There are 4 ways to turn a row about zero (a turn may also mirror it). The second row of each pair is the first, turned, with some noise. The first 36 pairs use one turn. New pairs use 2 turns, one after the other, and a turn may come again.
Known pairs, each followed by its turns in order:
[ -1   7   4 -11  -2 -10  13 -16]
[ -6   2 -11  12  -4  15  -8   7]
(2)

[  4 -21  17 -11 -17   4  17  -2]
[-12  -6 -25 -16 -14   0  -3   2]
(0)

[ 15   1 -21  12  -6  14  14  25]
[-21 -15  14 -11   4   1  33  -3]
(0)

[-12   5  10  28   9 -32  -5 -32]
[  2  -2 -38  33 -26   3   5 -15]
(3)

[  7   8 -14  -5  -8  -4   2  -9]
[ 2  6 -9 -4 19  7  5  1]
(0)

[  3   3 -27  -7   1  30   6   0]
[ 12  18  24 -15  -1   5   2  25]
(3)

[  4  -3   9 -12  -6   8   7  15]
[ 12  -2  -1  15  -2 -15  -2   0]
(2)

[  2 -29  14 -11  42  17 -13  16]
[-23  33 -10  22   1 -35  15 -21]
(1)

[ 32  13  -2  13 -16  20 -14   7]
[-19 -29 -10  -6  11 -11 -28  -3]
(1)

[ 13 -25   1  -2   5  -2 -27   4]
[  6  20   7 -24  -8 -22   2   2]
(2)

[ 21  30  11  43  15 -12 -11  14]
[-16  15  40  28  -8  31  10   0]
(0)

[  0 -12  -6  10  -3   0 -10   9]
[  4  -5  13  13   2   9  -1 -11]
(3)

[ -7 -11 -25 -17  20   9  11 -34]
[ 12 -14 -12  -9  33 -12 -16 -31]
(0)

[-9 44 20 -9 -9 -2 -3 14]
[-22  14  -1 -33   2  27 -20  10]
(1)

[-13 -16 -15  13  14  11 -17  -2]
[ -5   1 -20  14  -4 -14  23  12]
(1)

[  4  24 -13   7  -6  36  -5   3]
[ 6  3 19 19 29  8 23 -5]
(2)

[ 14  -3   5  13  12 -13 -12  -7]
[  2  -8 -16   3  -7  19   6 -14]
(3)

[-12  11  -7  -5 -13  -7 -29  -9]
[24  9  0 18 14 -2 -1 19]
(0)

[ -9  -9  -3  -1  18  -9 -30  -9]
[ -9  15  14 -26 -18   3  15   9]
(2)

[-13 -24  -6   5  15  -2 -13   8]
[ 13  -8  19   1 -12   3 -13 -19]
(3)

[  1  -2  17  12 -18 -12  10 -12]
[  6   3 -24  -4   0  10 -15 -14]
(2)

[ -1 -17  13  24   8  18 -11  -4]
[ -2 -27   4  20 -16  10  -3  -4]
(0)

[-6 11 11  0  2 10 -6 -8]
[ 10 -10  -6  -1  -3  -6   5   9]
(3)

[ 1 11 -5 32  4 -3  5  5]
[  2 -19   5 -18  16  17   0 -14]
(2)

[  1  -8  -8   3  26   6 -37   2]
[-23   0  -6   0   6 -35  20  15]
(1)

[ 12  15  -6 -12  -6 -18  -9  -6]
[ 4 28 -7  7 16  2  4  3]
(0)

[ -4 -22 -16  12  -5  -3 -34  -7]
[  1 -16  -1  19  13 -21  12  28]
(1)

[ 38  13  20 -10  -2  19 -17   4]
[39 17 -9  1 18 -8 10 17]
(2)

[ 21   9 -47   2  -4  -3  19   7]
[-24  39  18   2  -1  25  11  11]
(3)

[ 1  1  8 17 -3  5 38  2]
[  5 -20  -4  12  17  10 -30  -7]
(2)

[-24 -13  -4  -6  -4  -9  -8  -6]
[  4  -6   8  10 -10 -11 -21  -4]
(3)

[-15   3  11 -34   2  -5  -4  17]
[-22  28  19   9  -6  20   2  -1]
(1)

[ 27  11  10  16 -30 -10  16  14]
[-29  14  -4 -11 -10  31  18  18]
(0)

[  1   3  15 -16  13 -19  -3  -9]
[-12 -14 -23  -9  -8   0 -15  -6]
(3)

[ 12  13  10  11 -10 -14  21  39]
[  6  15  -5  -8 -20   1 -42   1]
(1)

[-17 -27 -15  11 -11  -8 -12 -13]
[19 -9  0 22  7 -7 16 20]
(1)

New pairs. What belongs after each?
[ 11   9  -6  -9 -19  -4 -15  -9]
[-18 -21  -1   7  12   9   3  11]
(2) (2)

[  9  28  13   7  42 -24  12  -1]
[-44   3 -12  37   2  -9  -1 -15]
(3) (2)

[ 15 -17  17  40  19 -34  34 -24]
[  1 -24  55 -19  -5 -21 -21 -24]
(1) (1)

[ -1  -4  -8   8 -13 -21   4   6]
[-13  20  -7   4  -8   5   4  13]
(0) (1)

[ -8  -4  13   8 -18  14  -4 -22]
[ 1 11 -1  1 16 26 12  5]
(2) (2)

[  9 -11 -13  19  -3  -9  -5   7]
[-21   0  -2  13   6  -7   5  15]
(1) (0)

[  6  -2  -3 -14  -1  19  18 -31]
[ 11 -13  24 -10   7  16  22  -4]
(2) (2)

[-38   0   5   6 -23  -6  16 -39]
[ 14  24  17  -7   4 -40  25  24]
(0) (2)

[-11  21  10  23  -5  13  14   9]
[ 22  14   2  26  -6 -14 -10  -6]
(0) (2)

[ -2   2  23   3  -7 -11 -10  23]
[  0   2  -5  -2   5  19 -29  12]
(0) (1)

[ 13 -11  -4  12  -4   6   2 -16]
[ 6  3  5  2 25  6  4 11]
(3) (2)

[ 27  -6  34   0 -11  17 -17  -3]
[-17 -11  -5  10   8 -21   4 -41]
(3) (0)

[14 -6  6  0  8  2 10 12]
[ 7  8 -5 12 10 10 -9 14]
(1) (0)

[-18   9  36  -3  -2   8   2 -19]
[  6 -11   8   9  29  20  -3  25]
(0) (3)

[ 25   5  17  27 -25 -26 -20 -10]
[-25  24  28   7  -4 -42  -5   5]
(1) (1)

[  8  23   7 -19 -14 -12 -17 -18]
[-12 -10  29 -11   0 -25   8 -12]
(3) (2)

[-16 -16  14  -2   7   1  16   4]
[  9  12 -15   9  -1 -13  -4  19]
(0) (0)

[ 16  -2  -6 -33   6   6  21  21]
[  1   1   5  20 -34   1  14  25]
(3) (2)

[  4 -17  -5   1  -1   4  21 -10]
[ 3 -1 -7  1 11 13 17 16]
(3) (2)

[  6   4 -29   2   1  -5  11   1]
[  4   2   5  -4  -3  -9 -17 -23]
(0) (0)

[-13  30  -6  -5   4   0   4  -6]
[ 17  -3 -14 -21  -8 -10  11  -3]
(1) (0)

[  4  12  10 -13   7  18  -2  -3]
[-1  0  2 -5  9  1 24 -4]
(2) (3)

[ 5 16 -2 -6  6 12 18 -6]
[ -3 -19 -10  17  -3  -8  11   7]
(3) (2)

[  7  11  -3 -14   4  -4  -1   9]
[ -1  -3   9  -1  -4 -12  -9  -3]
(3) (3)

[ -3 -11  -7  25 -15  15  -6   5]
[ 10   1 -10 -22   3 -15 -12 -18]
(3) (1)

[ -7 -27   0   7   2  12  -4  -6]
[ -1  19  -6   4 -15  12  15 -13]
(1) (3)

[ -3  23  14   2  -8 -15  -1  10]
[ -6 -20  10  -9   6  -1  -6  15]
(1) (3)

[-14  12 -13  -3  -2  -2  11  16]
[ -3  23  -2  -7 -14  -8  -6  -6]
(0) (0)

[28  8 -8 17  5 -8  5 17]
[  0  18 -18  14  11 -10  -3  23]
(1) (0)

[ -7  -9 -28 -12  -8  17 -23 -13]
[ -8 -14   4 -25  13 -12 -25  18]
(0) (2)

[  9  12 -26  24 -25  37  -9  30]
[-37  10  23 -19   3 -30  18 -23]
(1) (2)

[ 20  10   0   4   1 -11  14  14]
[ 17  -3   9 -21   4  -5 -12  -9]
(3) (0)

[  6 -14   9  -4 -11  -7  -3   0]
[ -9  -1 -12  -7   1   1  12   0]
(2) (2)

[  7   4 -13  10 -20  15 -26   6]
[  6  -6  30   5 -10   4  -4 -26]
(1) (3)

[ 18  18  14 -11  -7 -10 -37 -25]
[ 25  13  47  -5   7  11  -2 -12]
(3) (3)

[  8  23   4  -3 -22   0   3   4]
[ -4 -27  18  -4 -11   1  -3   0]
(3) (2)

[-13  -8 -13  16   0  -4  -5 -15]
[ -9  19   6  -9  10   7   9 -11]
(1) (3)

[ 0  6  1  6  8  6  4 15]
[ -4 -11   2   0  -2  13   2  12]
(1) (1)

[ 34   7  11  -9  -4  10 -18   7]
[ 12   3   2  19  -1 -16 -30   8]
(1) (0)

[ -1   7  13   3   6 -12   6  -2]
[ -8 -12  -2  14   8  -1  -6  -5]
(2) (1)

[-6 25 13 -5 -6 -1 10 -8]
[21 15 12  1  6  8 13  5]
(2) (3)

[-24  -3   4 -19 -16   3  -3   8]
[-14   4 -34 -10   1   1  -1  -6]
(1) (1)

[  8  -3   3  20  21 -14 -21   9]
[  2 -29 -23  -9  -1  11  -4  -6]
(3) (0)

